The rows of a group lie close to one hidden flat surface of 13 dimensions, which may be shifted away from zero. Surfaces can cross.
In the rows, 128 means zero.
Some rows, each with its group after it:
[ 91 152 152 143 166 124 128 174 108 111 142  81 174  93  97 132 123 108]
E
[173 111 135 119 101 104 128 132 117 150 125 143 131 100 122 168 158 107]
C
[164 163 131 113 142 117 108 104 103 186 172 136 130 143 123 126 102 142]
E
[114 101 162  84 120 168 142  85 118 150 150 139 127 122 142 164 137 112]
C
[124 157 157 108 135  75 115 149 157 120 134 174 101 140 119 131 176 124]
F
[ 94 179 156 156 157 128 141 119 146 106 139 151 112 124 145 164 127 145]
N
[124 108  94 179 153 200 106 103 117 122 192 128 130 125 170 151  88 106]
L
[114 101 132 148 134 110 127 105 124 170  75 114 133 113  92 167 122 125]
N
[126 125  91 130 123 104 140 133 112 124 134 127 131 182 138 144 186 119]
N
[ 81 117 105 108 109 116 120  90 127 143 126 140 125 169 130 160  86 126]
F
[174 114 123 116 139 235 170 121  97 131 157  94 145 119 147  89 165 166]
E
[122 108 160 122 132 140 112 151 147 160 111 120  97 119 113 128 146  87]
L
[115 102 128 117 165 129 130 108 173 119 106 111 119 147 113 153 148  80]
L
[101 120 161 108 174 137 132  90 139 111 112 122 114 137 156 128 158 103]
C
[122  79  91 108 102 124 100 127  82 131 142 141 127 124 168 117 103 122]
R
[ 95 150 113 140 125 152 104 119 159 124 153 114 151 139 158 138 136 147]
E
[116 136  95 136  94 164 101 137 156 142 133  95 167 137 146 123 164 186]
N
[ 99 118 124 118  98 104 144 111 119 119 118 135 168 108 102 168  91 145]
F
[ 86 147 125 131 113 142 112 169 129 143 133 116 123 140 138 108 168 150]
N
[188 138 133 119 101 142 126 101 163 155 126 138 127 115 154 154 162 144]
F
[115 145 101 184 151 154 122 142 112 152 136 125 115 134 128 173  89 118]
C
[133 111 155 125 144 178 142  70 139 170 121 120 120 137 128 132 141 151]
R
[128  84 118 109  98  95 119 159 104 117  90 102 162  83 129 111 123 118]
L
[ 67  94 106 119 156 155 115 124 188  69 114 132 124 140 130 117 110 124]
L
[142 158 165 155 117 122 115 142 140 123  98  99 126  86 162  89 129 123]
F
[145 134 116  99 177 163 143 138 124 111 139  76 154 136 143 101 155 110]
L
[ 93  75  57 101 111 151 114 147 105 132  88 145 101 118 161 128  68 143]
R
[103 146 119  72 156 149 149 103 162  83 147 106 171 127 149 174 113 115]
F
[153  79 127 130 161 103 115 115 121 163  93 169  95 119  83 118 138 151]
E
[108 107 181 113 142 121 136 122  95 129 120 121 152  93 114 109 167 130]
R
[145 123  95 163 113  90 105 183 122 144 111 149 104 136 123 161 153 111]
R
[ 55 126 152  97 108 161 121 170 128 116 139  95 136 117 140 111 128 114]
N
[142 107 114 142 179 185 126 102 133  96 131 111 125 105 174 124  99 105]
N
[ 64 139 161 157 153 135  80 149 111 168 136 134 109 117 134  98 108 149]
E
[152 140 165 127 166 113 158 139 110 116 143 138 115 145  81  84 157 127]
N
[128 137 177 116 105 138 148 113  90 149 170 176 104 119 111 120 114 140]
C
[118 173 129 116 126 111 143 162 115 151 115 121  91 161 112 123 105 111]
E
[146 120 138 106 112 137 131 122 143 144 110 163 120  89 126 153 136 164]
F
[105 113 148 165 124 111 100 124 114 138 139 141 132  95 128 146 100 111]
L
[123 111 153  85 172 120 158 121 138  83 125 130 121 155 113 112 201  96]
C
[100 180 147 148 119 115 116 143 115 147 114 143 108 107 164 127 127 164]
R
[ 47 101  93 155 142 138 131  92 132  97 106 143 124 157 132 135  99 172]
C
[144 133 179 163  83 119 140 142 119 134 147 140 117 120 130 128 184 112]
E
[114 139 190 159 122 184 172  74 117 114 123 105 154  72 148 134 116 152]
F
[142  95 124 127  92 145 104 124 120 203 139 164  84 163  99  95 152 167]
L
[182 136 159 123 157 189 132  63 112 166 185 121 110 146 180 133 149  86]
E
[156 104 144 102 178 190 140 100 134 132 161 104 122 152 143 101 170 100]
R
[135 176 213 122 178  98 141 142 134 119 127 113 119  82 129 141 124  64]
E
[185 141 130 118 131 124 173 134 130 116  87 110 147  93 103 145 154 150]
E
[144 153 151 103 123  66 135 125 135 113 117 123 111 150 123 105 101  81]
F
[127 133 145  88 101 142 115 167 154 144 107 132 101 109 148  87 151 150]
L
[169 119 179  44 150  86 115 124  87 187 152 154  87 149 127  77 154  88]
F
[116 132 104 119 140 107 133 159  91 125 100  78 178 106 119 133 116 126]
F
[145 142 157 165 102 118 158 104 134 116 158 112 160 149  74 149 122  96]
R
[163 123  90 147 140 131 126 194 146  85 117 114 120  92 128 130  81  76]
C
[126  92 152 127 106 131 110 111 111 174 125 129 126 103 134 156 122 100]
F
[183 145  99 100 115 180 112 137 139 183 153 101 157  85 142 173  92 136]
R
[106  99 203 112  98 109 146  86 125 105 140 165 126 112 104 117 105 102]
R
[102 158  79 162 162 139 107 169 154  99 121  96 139 126 144 134  75 123]
C
[130 145 178 112 164 122 141 117 121 153 145 132 109 145  78 125 131  93]
L
[151  85  98  74 158 154 149 127 113 112 107  83 152 128 119  99 100  95]
N
[133 128 107 124 143 106 144 122  70 157 123  96 180 133  94 167 100 115]
C
[104 121 167 123 115 146 138 101 125 123 147 121 153 127 105  92 148 170]
N
[162 106 103 130 117 117 123  90 107 159 118 133 145 145 131 113 184 192]
E
[ 94 142 184 171 101  74 102 113 161 200  75 189  55 139 106 183 158 140]
N
[137  69 126 135 144 169 147  88 112 133 148 144 100 151 107 124  92  88]
C
[ 91 152 142 150 125 130 132 104 163 109 129 175  96 122 157 189  91 121]
N
[127 126 170 157 104 140 119 127 141 118 168 131 144 104 138 160 160  92]
L
[144 152 107 100  71 129 137 153  86 164 161 144 151 132  97 118 106 192]
L
[195 107  89 144 128 140 146 160 141 143 111 100 136 126 102 169 162  99]
F
[193 138 106 109 166 127 149 144 138 148 116 124 117 129  88 163 115 103]
E
[ 93  97 147  98 126  89 152  93  87 116 103 147 128 115 127 144  99 106]
R
[112 126 158 117 107 123 140 112 163  93 148 168 125 134 112 136 147 130]
F
[149 131 100 128  40  98 104 211 146 110 128 140 100 135 151  99 111  91]
E
[106 185 143 126 143 158 122 152 141 148 130  84 148 115 132 137 120 150]
N
[126  98 123 104 200  90  95  90 106 122 143 128 153 138 120 105 130 116]
E
[125  76 116 119 143 126 149 153  98  97 126 153  95 147 110  98 142  96]
L
[137 123 134 120 142 128 144 161 105 108 149 152 105 140 110  90 145 122]
L
[121  85 104 130 104  98 107 139 108 142  98 147 123  93 119 143  70 114]
L
[100 111  99 117 137 153 119 176 155 122 124 111 139 114 136 182 162 105]
C
[164 102 119 105 152 156 137 127 113 178 104 113 108 135 100 107 143 138]
R
[140 121 109 117 118 124 104 171 152 141 124 146  96 124 116 136 104 101]
C
[124 136 113 151 119 151 131 189 156  98 147 136 137 125 114 136 176 146]
R
[136 120 111 139 143 135 161 133 102 115 122 141 128 132 119 163 153 132]
C
[138 143 118 130 120 132 131 146  94 140 164 133 120 138 131 156  92  94]
R
[138  83 171 146 124 145 118  80 107 199 124 110 135 112 101 140 138 110]
N
[130  78 183 118 136 125 110  73 100 144 150 144 113 130 154  88 152  92]
R
[152 146  98 168 115 125 137 137 115 112 119 111 169  81 156 182 119 136]
C
[145 144 162 222 150 166  66 135 160 175 122 114 105  71 177 131 164 132]
N
[135 161 108 142 147 183 139 134 136 139 137 105 109 156 147 115 126 142]
F

New rows. What belongs after each?
[ 79 141 131  66 150 119 116 129 160 117 101 118 131 119 152 158  93 108]
C
[208 147 179  99 129 175 136 100 129 191 129 158  85  80 154 134 139 143]
F
[110 180 150 110 178  79 121  94 146 121 184 146 161 176  85 126 152 151]
E
[139 162 124 137 128 117  85 118 185 116 170  91 165 135 135 112  98  99]
C
[ 84 128 168 162 156 132 134 122 102 132  68  74 142  93 126 100 105 134]
R
[125  87 150  98 126 146 137 144  95 107 136 119 155  78 128 102 118 114]
C
[153 119 109 130  93 104 113  86  94 164 162 147 138 159 147 135 142 139]
R
[113 135 105 107  56 134 118 136 129 133 179 164 117 162 160 140 133 140]
N
[117 157 174 120 154 108 157  93 136 124 107 129 146  98  83 154  80 146]
N
[103 113 131 127 124 130 145 100  95 131 144 124 162 132 107 147 114 137]
C
[184  90 149 143 112 125 115 105 124 128 154 115 146 107 125 105 120  87]
C
[137 159 126 141 129 161 139 140 158 100 134  91 127 138 125  71  96 136]
R
[174  64 185 175 153 103 153  77  71 117 101 145  93  95 119  89  91  67]
C
[ 84 154 146 103 200 161 157 128  98 152 125 108  75 189 154 150 158  70]
N
[ 96 128 114 172 121 128 133  84 165 112 124 146 144 139 134 209 145 138]
N
[ 67 119  94 113 103 160 144 138 134 109  81  97 126 140 156 146  83 121]
E
[178 153 102  97 131 144 140 180  96 187 162 114 140 140  93 177 150 114]
C
[140 146 109 110 120  90 114 194  89 164 163 135 131 141  85 114 106 119]
F
[ 62  72 106  92 128 113 135 153  84 118  76 125 152  97 111 143 107 143]
C
[121 118 189 117 166 127 138 137 106 158 135 108 130 104 121 173 188  59]
C
[106 160 168 144 129 165 158 110 162 113 117  95 149 108 103 144 106 144]
R
[159 136 114  61  85 123 120 123 166 140 123 113 140 139 141 128 121 117]
N
[135  75 176 152 131 186 163  99 116 141  97 139  68 114 122 104 112 107]
F
[ 98 119 127  95  96 101 144  76  86 152 129 154 118 167 157 147 126 129]
N
[197 126 149  93  92  96 155 205 158  89 144 166  87 110 102 126 155  50]
L
[131 165 146 127 190 127 141 140 142 143  81 126  90 118  99 112  95 143]
N
[ 86 123 143 166 161 154 120 140 144 128 102 114 144  79 113 155 132 160]
E
[136  98 126 123 118 102 122 163 150  74 172 153 158 119 123 164 221  92]
R
[127 140 167 120 136 113 144  94 164  93  97 115 129 124 132 100 137 131]
R
[123 106 159 102  79 141 150 111 107 136 118 133 104 109 144 126  75  92]
E
[129 133 107 148 129 124  95 145 142 125 109  90 148  93 169 132 111 102]
R
[ 58 135 160 153 139 159 155 120 103 155  94 114 104 158 126 132 175 150]
E
[175 124 163 134 156 179 137  98 113 139 133 126  97  77 186 137 107  85]
C
[ 96 118 114 145 196 181 158 133 120 101 126  97 130 140 114 156 123  96]
N
[167 141 120 116 114 136 165  78 129  95 176 159 128 151 111 125  71 124]
C
[123 138 153 110 139 183 155 173 138 124 133 142  84 101 108 146  74 100]
R
[160  86 117 139 137 144 172 128  91 110 100 146 115  92 147 172 163 114]
C
[186 142  96  99 193  94 144 130 120 133 124 127 106 183  97 101 131 109]
L
[146 124  95  45 153 114 143 109 148 147  85  90 147 167  95 104 134 141]
L
[159  99 134  99 140 100 174 119  69 128 124 151 101 151 109 128 155  90]
L
[ 96 145 166 117 113  80  96 147 185 132  54 158  72  92 157 135 101 116]
N
[142  98 113  99 140 157 145 102 126  93 107 108 155 100 177 128 143 135]
C
[100 124 140 160 135 174 115 144 101 124 164 115 103 137 149  90  99 103]
R
[104 138 139 138 190 121 154  83 106 112  95 128 128 134 138 120 132 156]
N
[ 94 122 124 118 172 126  99 108 181 123 135 172 116 125  98 140  92 153]
E
[124 159 129 123 131 100 130 154 126  97 129 147 113 111 151 130 102 112]
N
[129 198 121  85 140 136 149 117 154 145 111  98 154 129 108 150  86 172]
N
[162 134 126 116 149 121 139 134  95 157 108 114 108 138 123 127 129 109]
E
[150 105 128 152 137 123 142 125  51 161 149 134 124 111  93 150  83 100]
N
[180 114 125 137 106 153 126 142 134 120 175 117 159 115 132 120 182 122]
C
[135 114 144 134 154 124 185 127 130 114  99 125 133 130  68 160 177 132]
E
[130 125 224  73 151 180 159  97 111 161 135 127 127  80  99  97 137 155]
R
[138  80 131 165 150 137 114 120 111 176  88 133  97 102 128 161 140 100]
E
[121 156 189 144 166  45 118 142  98 179 120 143  94 160  78 132 182  92]
C
[153 155 133 148 178 127 151 128 128  76 130 105 126 105 138 132  64  74]
C
[146 122 108  95 102 101  97  89 112 151 139  86 198 134 122  73 107 171]
C
[135 172 126 183 119 115 107 187 127  97 126  45 193  92 125  73 114 137]
R
[ 89 116 111 116 165  99 135  80 130 151 105 168  99 183  88 149  99 147]
L
[104 117 136 132 113 143 116 146 171 127 153 145 128 131 119 196 161  94]
C
[124 116 163 134 100 166 114 142 101 138 161 112 126 109 135  65 115 122]
F
[124 156 180  95 148 115 172 117 101  89 139 138 145  93 132 139 115 114]
C
[153  87 152  85 106 125 137 122 101 140 142 156 141 120  86  72 165 166]
R
[136 107 137 102 123 169 113  62 154 169 126 106 140 146 152 133 170 131]
L
[119 154 124  40 114 116 164 139 129 126  82 120 133 136 123 126 123 157]
L
[113 124 134 115 108 158 158 167 146  61 143 151 123 109  96  84 101 151]
F
[126 120 104  94 129 127 165 125 121 125 145 146 136 159  82 188 124 116]
C
[178 163 107 130 192 147 120 111 163 120 202  93 170 172  82 133 109  92]
L
[ 93 160 172 124  74 166 158 101 164 112 116 131 133  95 151 150 121 163]
E
[151 115 148 113 155 110 150  54 133  67 122 112 183 107 143 109 142 133]
N
[126 157 124 137 111  90 159  79  72 121 171 159 155 143 148 188 110 111]
N
[137 112 113 177 131 110 103 183 129 106  98 152 109  74 123 119  94 123]
N
[ 85 210 171 155  84  78  90 149 150 158 161 139 121 133 133 167  91 106]
E
[137 117 114 139 142 134 172  78 120 106 133 151 120 159 123 152 129 132]
C
[109 139 119 163 140 110 127 154 140 130  59 112  92 129 124 108  98 127]
R
[153 103 142 107 123 120 115 113 103 173 148 105 151 125 101 131 105  89]
C
[ 91 115 126 111 100 131 148 141 100 107 132 107 136 152 134 112 120  98]
E
[129 132 120  93 160 101 115 132 106 183 126 161 104 157 110 172 159 129]
F
[128 175 129 129 135 158 154 161 154  84 148 158  88 128 170 175 141  99]
L
[108  97 121 127  95 143 115  99 158 125 102 118 168  93 150 147 142 172]
R
